Every row belongs to one group in each of 3 separate groupings. Each group adds its own fixed numbers to the row, and there is some noise. The rows also spread widely along 12 directions, which tell nothing about the answers.
Known rows, each followed by its group in each grouping:
[  0   4  13  17  27 -23  36 -32 -48   8  34 -16   0   1   9 -17  13 -32
 -32  -2  -1  26] -> M z_14 z_749
[ 13   4 -32   2 -18  -6  13 -10  33   5 -23  -8 -19  17   3   2 -10  19
 -15  11   2  -7] -> C z_14 z_114
[ -1   4  10   1 -12 -16   5 -10 -10  -2  11 -18   7  -3  -6   7  13 -11
 -18 -16   8  48] -> C z_899 z_749
[ -9  16  14   1  15 -33   2   5 -10  20  12  21 -19 -26 -10 -12  12 -12
   4  10 -16  -2] -> Q z_899 z_114
[ -9  25  15  36   6  -5  -2  36 -18   7  19   5 -14  -9  10 -14   2 -11
  23  16  -8 -21] -> Q z_649 z_92
[  4  17   4  -9   5  31  -4  17  -7   0 -19   9  -1  21  25  11 -11 -28
  32  -7 -31  23] -> J z_649 z_249
[ -7  16  23   9 -10  -8   6  12  -6  -1  14  -5  -3 -36   6  10  23   9
  23  39 -12  -7] -> J z_649 z_92
[-16   6 -21   4  -9  49 -15 -12  13   1 -41 -33  -9  14  -4  26 -14   7
  12   8  -8  -2] -> M z_899 z_463
[ 30  21  15  11 -23  -1 -31  24   3 -19 -29  -5  35  19 -11  15 -14  13
   9   3  20  23] -> M z_649 z_249
[-22  22  21  -9  -4 -29   8   0  -7  16  29 -13   9 -47 -19  17  40  -6
  -3  12 -30  23] -> M z_14 z_463
[-13  -5  12  15 -11  29  -8 -10   3  -7  -9 -53   3 -15 -16  11   0  10
   8  19  22 -16] -> M z_14 z_92
[ 20  17 -18  11 -21  -7  24  -8  -1  -2  -2  -6   6  20   9  13  -5  -3
  -9  -2 -17  29] -> C z_14 z_749
[ -6   1 -31 -14  12  12  -1 -15 -11  22 -24 -21 -15  13  -5 -14 -21 -32
 -14 -15 -14  -1] -> C z_649 z_463
[  1   6  -9  12 -22  11   0  10   4  -2 -23  13 -27   1  10  -6 -24  -1
  25  10   8 -16] -> J z_899 z_749
[ 19   7 -33  -1 -38   3  17  32   4  -6 -26   3  -8  -5  -3  -5 -32 -11
  11   1  -1   1] -> C z_14 z_92
[ -1  21  38  46 -17 -19 -13   4   1  -8  21   0  -7  -2   9   6   6  12
  27   7  21  -1] -> M z_649 z_749
[ 35  18   5   5  12  31   6 -33 -31  -1 -41  -5  20  17 -14  -3 -38 -13
  22  33 -35 -36] -> Q z_14 z_749
[ -3   6 -42  -5 -29   7   8  23  -2   3 -46  21 -33 -10  -2  14 -23   2
  29  36   5   7] -> M z_649 z_249
[-15  -2 -15 -13  12  33  31   6 -17   2   0 -23  -8  10  39   6  20 -14
 -12  20 -28  31] -> J z_649 z_749
[ 10  34  27  11  23   6 -15  27 -29   8   4  10  18  11  13 -12  -2 -29
  21  -2 -35  -8] -> J z_649 z_463
[-10  -7  -1  -7 -17  24  -2  -5 -24  -2 -21 -22 -10 -12 -14   5 -17 -28
  17  -7   6  23] -> C z_899 z_749
[-14 -18  31  -6 -27 -10  25   0   0 -14  27 -10 -26 -40  13   5   2 -38
  41 -34  16  44] -> C z_14 z_92
[-10  -3  -8 -16   9  47 -11  27 -18  -6 -44 -21   3   2   1  17   1  -5
  11  27   2  29] -> M z_899 z_114
[  2  13 -25  18 -32  -6   5  47   3  -6 -18  16 -20  -2  14   9 -11  13
  21  23  11   7] -> Q z_649 z_463
[ -3  34  16  16 -14 -13   0  48  -8   1  21  -2  13 -21   6   8  19   2
   8  18 -21  -1] -> M z_649 z_463
[ -8  20  14  -1 -28  -7  -3  -6   8   1   3 -28  17 -30 -20  29  18  10
   7  12 -21  18] -> M z_649 z_92
[-11   4   1 -14   7  11  11   8  12  -2  -8  -3  -7  -8  19  16  21   0
  12  19 -17  19] -> M z_14 z_463
[ -5  17   6  38   6   4  21 -14 -38  13  31 -49   5 -10 -12 -24  -8 -17
 -43   6 -10 -37] -> M z_899 z_749
[ 10  -6  29 -22 -19  21  16  10 -15 -19 -15  -4   2 -49  -9   1 -24 -24
  41  12 -13  -6] -> M z_899 z_92

New rows. What belongs after each?
[ 28  16  31  20 -31 -25  16 -22 -21 -12  10   6   7 -19 -11   6 -19 -18
  34  -5  -6   8] -> C z_14 z_749
[  5  26  19   7  -6   2 -26  21 -15   2 -15  -3  18  -4 -15  14   3  -1
  16   7  -9  17] -> J z_899 z_114
[ 24   8 -16  21  -5   8  24  15   6 -11 -14   5  -4  23  20  -4 -17   7
   4  21  -1  -7] -> Q z_14 z_92
[ 27 -10 -15 -11 -14  52  23  -3 -22 -23 -44 -13  -3  20  23   6 -43 -25
  28   7 -10  13] -> C z_649 z_749
[  9  26   3  17   3  -4   1  27 -20   5  -1   4  13  -3  -7  -3  -2 -11
  12  15 -20  -2] -> Q z_14 z_92
[-19  20 -11  23 -18 -43  15  17   3  24  43 -16 -14 -20 -10 -15  15 -18
 -27 -23  -7   6] -> C z_14 z_92
[  8  19 -24  -7 -31   4  -3  33 -29   3 -30  -6  11 -19 -16   8 -16  -5
   9  21 -11   8] -> J z_649 z_463
[  0   4 -25  24   2  -7  18  17 -21   0  -2  -1 -17  12  18  -3  -2  -9
  -3  13  21  22] -> C z_14 z_463
[-11  20   5  35 -13   0  -4   9   2   6  10  -8 -14  -1  -3   9  -1   2
  19   9   4  -7] -> Q z_14 z_249
[-20   5 -15  -3  27   5 -17 -13 -24  11 -17 -23   3  14  -6  22  31  -6
 -17  13   5  56] -> C z_899 z_463
[-16  26 -20  14 -11  16  -3  29 -12  10 -10 -12   5   3   5  22  25   9
   4  38 -21  18] -> J z_14 z_749
[  1   7  39   8  30  -4 -12 -41   9   3   0  -7  -3   7   7  -6  17   8
   9  22   1 -19] -> M z_649 z_749
[ 11  13 -23  22 -51 -21   3  21   9  -5 -23  14 -13  -6 -11   7 -19  17
  13  16  24   5] -> M z_14 z_749
[  1  -3   4   5  -9  -1  11   3  -8  -6  -7 -11 -12 -24   1   3  -1  11
  12  35  12  -9] -> Q z_649 z_463
[ -7 -13  -8  16   4  40  53   9 -31 -12  16 -40 -14  -2  32  -7 -14 -29
  -3   8  -9   3] -> Q z_14 z_92
[  0  16  25  14   8 -10   5  -9  -2  -2  13   3  -5 -12  14   5  15   4
  11  19 -12  -6] -> J z_899 z_463
[ 19  13   6  -1 -39  19   6 -18  38  -7 -21 -11  -2  -3   1   6 -26  12
  25   7 -25 -43] -> J z_14 z_749
[ 16  11   5 -18  30  28   5 -12 -37   5 -26 -22  26   1  -7  -7 -10 -26
  -5  24 -38 -10] -> M z_649 z_92
[ 15 -11  32 -21  -1  31  13  10  -9 -21 -10 -22  16 -16  10  -7  -5  -9
  11  22  -7  -3] -> Q z_649 z_749
[  4  34  13  35   8 -44 -24  23 -27  15   3  41  -6  -3 -14 -15  -3 -19
  21  -2  11   9] -> M z_899 z_92
[-11  -1   4  10   7  12  23  13  -8   0  17 -10 -22  -6  32 -14   0 -20
  -3  -3  -4  -5] -> J z_899 z_463
[ -3  12  -3  17   2   6  -8  20 -26  -1 -14 -17   6  -8   1   8  16  13
   5  52  11   0] -> J z_649 z_92
[ 15  13  25  10  17 -21  22 -25 -29   8  19   2  -8 -23   1 -17  -3 -26
  13  15 -21 -23] -> C z_649 z_92
[-18  24 -19  15 -40   9  -1  26   9  14  -1 -28 -13 -27 -16  11  -6  -1
  12   8 -23 -23] -> C z_649 z_92
[  5   3   1  -1  -4   3 -17   8  11   2 -25 -10  -3   3  -7  -4  -3   9
   4  12  14  -8] -> J z_14 z_114
[ 43  -7  19  -9  16 -24  22  40  14 -18  -6  45  -5  -3  31 -45   3  10
   5  44  23 -33] -> C z_14 z_749
[ 21   2  45 -32  12   7 -21  22 -20 -16 -25   0  43 -19 -19   0   5 -16
  28  10  -2  25] -> Q z_14 z_463
[  6  -6  22 -25  12   8   3   8   3  -5 -26   8 -12 -29   3  -8   0   2
  27  39  -2 -22] -> M z_649 z_114
[-17   8   4  -2  12   7   3 -18  12   6  -3 -17  -7  -9   0  18  26   7
   9  26 -17   6] -> M z_14 z_92
[ -4  -9  27  -3  -5 -25  27 -15  10  -2  28  -4 -25 -38   7 -12   7 -15
  13  -4   5  -9] -> C z_14 z_463
[-31   6   9  -5 -19   9   8  16  28   2  11 -21 -16 -34   2  27  32  12
  16  24  -7  13] -> M z_14 z_249
[-21  27  -8  14 -15  -6   5  11   7  16  25 -26  -3   3  11  10  17  -5
 -19 -14 -27  15] -> J z_649 z_463
[ -2  16  -5  18 -11  21  16 -22  -4   3   4 -35  -8  11   5  23  -8 -10
  -1 -12 -27  18] -> C z_899 z_114
[  7   8  -6  15   6  20   9  10  -5   2 -12  -4 -15   2  11 -12 -21 -12
  23  19  -8 -39] -> C z_14 z_463
[-15   9   0  -1  10  -4   0 -23  -3  16   2 -27  -6 -11 -11   5  14   3
 -11  20 -15  -6] -> Q z_649 z_463
[ 17   6   8  -7   5  -8  -9  27  15   2 -23  12   0  -7  -9 -22  -9   4
   5  16   8 -25] -> M z_14 z_114
[ -8   1  25  22   5  22  23 -51 -18  -5  25 -64   4  -6   1  10  -7 -17
 -17 -15 -11  -4] -> M z_899 z_463
[ 17   6  -5  -5 -12  13  33  -2  11  -6  -5 -11  -4  -7  16  -4 -19  -6
   1  13 -29 -22] -> M z_649 z_92
[-16  11 -11  -9 -37 -35  -9 -12  50  18  -8  12 -35 -18 -16   9  -1   5
  17 -23  -9  11] -> Q z_649 z_92
[-26 -31   9 -44  16  70  10  32  23 -12  -8 -57  -5  -2  36 -14   5 -23
 -12 -16  -3   5] -> M z_649 z_463
[ -5   9 -18 -17 -29   1  27  -9  19   6  -6  -4 -22 -16  14  14  -5  -9
  12   0 -40   7] -> J z_649 z_92
[ -2  35  18  22   0  -3   0  24   5   5  22  -4   9   3  12  11  18   4
   1  11 -27   1] -> M z_649 z_249
[ 15  14 -26   6 -25  -7  32  39 -25   0  -7  13  -9 -14  15 -14 -14  -4
  -3  37 -12 -12] -> J z_649 z_749
[  0  16  16  11  12 -20 -31   5 -30   6 -13  -5  19  -6 -17   5  23   6
   5  32  19  22] -> J z_649 z_92
[ -4  18 -15  13 -15  12  24   7  -5  -3   3 -18  -3  -4  11  21   1   3
  -9  13 -22  13] -> M z_899 z_463
[-14   4 -31  19 -11  11  30  23  18   7  10 -14 -36  -1  25  -9   0  -5
  -4   8  -6 -19] -> C z_14 z_92
[ 13   8 -12  -7   9   7  11  -3 -23   1 -14 -17  14  10   6   7   1 -12
 -12  12 -13  27] -> C z_649 z_463
[ -6  14   3   9 -24  -8  -1  18 -13   3   9 -18   2 -15  -6   5   3  -6
  -2   1   6  19] -> J z_649 z_249
[  5  12  12  -5   4  -4  -3 -40 -16   6 -18  -2  -1  -8 -18  20  -4  -7
  22  19 -19  14] -> Q z_649 z_249
[-19  12  -2  16   4   8 -37  17   5  17  -8 -25  -6  12 -19  -7   5 -10
   0  -9  23   0] -> C z_14 z_249
[  5  -5  43  -7   2  17   0  25   0 -18  -2   3  -5 -27  11 -12 -11 -16
  37   0   1 -14] -> Q z_899 z_463
[  9  -7  27 -13 -22   4   7  11   6 -24  -9 -16   8 -43  -2  19  16  19
  30  47  10   5] -> C z_649 z_92
[-12   1  19 -30  12  29  -3  15   4   2 -16  -1  -6 -25   0  -3  -2 -22
  26   5 -32  -8] -> Q z_899 z_463
[-18   5  13  29  24   8  10 -27 -13  11  25 -45 -13  -8   8  -4  22   0
 -11  29   0 -26] -> C z_649 z_92
[  6   8  41  39  15  17 -14  25 -15 -19   1   3  -4   5  19  -9  -4  -4
  36  15  31 -12] -> M z_899 z_92
[  8  13  37  22  12   4 -13  12 -26   2   3 -10   2  -5  -5 -22 -22 -25
  20  -6   6 -26] -> M z_649 z_114
[-11   1  -1  -9  13   5  11  26   0   6   0   4 -16  -7  17 -18   0 -25
   7  -6  -6   1] -> M z_14 z_463
[  1  -3  25   2  23  10 -13 -14  14   0 -10 -18   3   2  -2 -10  11   7
   6  19   8 -22] -> Q z_14 z_92
[ -2  21  -3  -7 -19 -16   0  21  18   1  -2   8   0  -3  10  15  11  -2
   6  -8 -20  32] -> M z_649 z_463
[ -2   9  31  -4   3 -12 -41   4  -1  12 -22  18 -10  -8 -22 -25 -16 -25
  34 -20  15 -11] -> M z_649 z_749
[ 16  21  16  21 -15   3  -3  -2 -29  -4 -10 -12  16 -13 -23  -1 -18  -3
   8  21  -3 -18] -> M z_899 z_749
[-18   8   7  20 -17  -7  19   4   0   6  24 -23 -17 -26  -2  -6   7  -2
  -3  13   2 -18] -> M z_14 z_749
[-21   0 -21 -16 -21  25  -2   9  28  10 -11 -42  -8  -7  -9   4   7   3
 -26  -3 -10   3] -> C z_899 z_749
[  4  -6  25  21 -30  17  23  43 -27 -26  24 -35   4 -18  18 -13 -16 -19
   3  -9  28   8] -> M z_649 z_749
[ -6  25  18  34  -6   3  -2  -8 -17   4  13 -18  -5  -4   0  10  -7 -11
  24   0 -19 -11] -> Q z_649 z_463
[ 35   6  30  -5  21  -2  -7   9 -37 -18 -20  10  34   2  -5   2   5  -9
  20  34  14  25] -> C z_14 z_249
[-14  -1   4 -13  -4  32  37 -17 -21   3   4 -36  -5 -38   4  13   6 -19
  16  31 -42  -7] -> J z_14 z_92
[-17  -1  21  -6 -20 -23 -14  14 -18  -7  -5   4   0 -36 -22  29  22  -7
  32   9  35  70] -> M z_14 z_249
[ 31   8  71 -26   2 -23 -15   0   4 -20  -4  16  38 -35 -19   0   9  -7
  28   2  -6  15] -> M z_899 z_92
[-12  14  -4   2 -30 -11  15  -8  -9  15   6  -8 -19 -35 -15   1  -6 -11
   3   7 -20  -9] -> J z_899 z_749
[ -7  -2 -15 -15 -36  -3  42   6   1  -3  13 -35   0 -38  -5   4   8   4
 -40  14 -14  16] -> M z_899 z_749
[-10   4 -28   1 -18  10   1  30  46  -5 -31  20 -40   3  29  12   3  24
  28  34   7  -3] -> M z_649 z_92
[-21   3  29  22   7  -3  -5   2  -8   4  30 -26 -13   0  14 -10  19 -19
   3 -18  17  15] -> C z_649 z_749
[-14   4   5   6  -2   1  30   7 -20   8  18 -16 -23 -24  13  -5  -2 -24
   2   2 -15   2] -> M z_649 z_114
[ 20   6   8  25 -26  16   4  27 -32 -26 -26   4  -3  -7  11  10 -32  -4
  47  25  25   2] -> M z_649 z_463
[ -2 -11  16   4   3   4   5  -7 -21  -7  -7 -13 -11 -22  -3  -2  -2 -14
  25  16  23   2] -> C z_14 z_463
[ -7  -2   1  -6  -4 -19  24 -22  -5   3   8 -24  -5 -29  -5   9  20   7
 -18  30   0  13] -> M z_649 z_92
[ 17   7   7   7   6  28  26  -8 -34 -14 -10 -24  16  -9   5  10 -14 -10
  10  31 -18  -8] -> M z_14 z_463
[-10  -4   2 -27  32   6  -4  37   9   8 -14  18 -13  10  20 -16  16 -19
   3  -4  -5  30] -> Q z_14 z_114
[  4  -7 -26  -8  15  34  29  36 -13   0  -3 -29   1  17  27 -29  -7 -22
 -41   7  -1  -7] -> J z_14 z_249
[-22  24  22  20  26 -14 -22  13 -14  15   9  10  -9 -16   0  -1  36   2
  19  35  -3  -6] -> J z_899 z_92
[ 15  -5  16   4   6  -1  20  13   5 -14   8   2  -8  -1  30 -20  -1  -4
  -4   7  11  -8] -> J z_899 z_92
[-26 -11 -34  23 -21 -21  45  -9 -19   7  14   5 -62 -20  14  -1 -14 -24
   2  -9  18  31] -> Q z_899 z_92
[ -5  10  -8  34  -4 -15  -5   4 -24   0   7 -20   2  30  15   4  16   6
 -26   3  36  48] -> J z_649 z_749
[-16   1   6   0   7  18 -26 -18   3   6 -26 -26  -4  -3 -20   5   1  -4
   6   3  11   6] -> M z_899 z_92
[ -5  11  42  -2 -18 -20   1  21  -6  -3  25  -7   7 -56 -21  -3   8  -9
  15   5  -8  -9] -> Q z_899 z_463
[ 13   9  14   0   0  -3 -22 -24 -20  -3 -30 -20  23  -4 -30  13  -7   5
   9  21   6   8] -> Q z_649 z_463
[  0  -2  10  -7 -20  15  -9 -12   5 -11 -31 -18  -3 -34 -25  18  -6  20
  26  39   4 -20] -> Q z_899 z_463
[-19   4  13  25  16 -29 -14  18  -7  10  10  22 -39 -15   5 -20  10 -11
  20   6  36  -6] -> C z_899 z_463
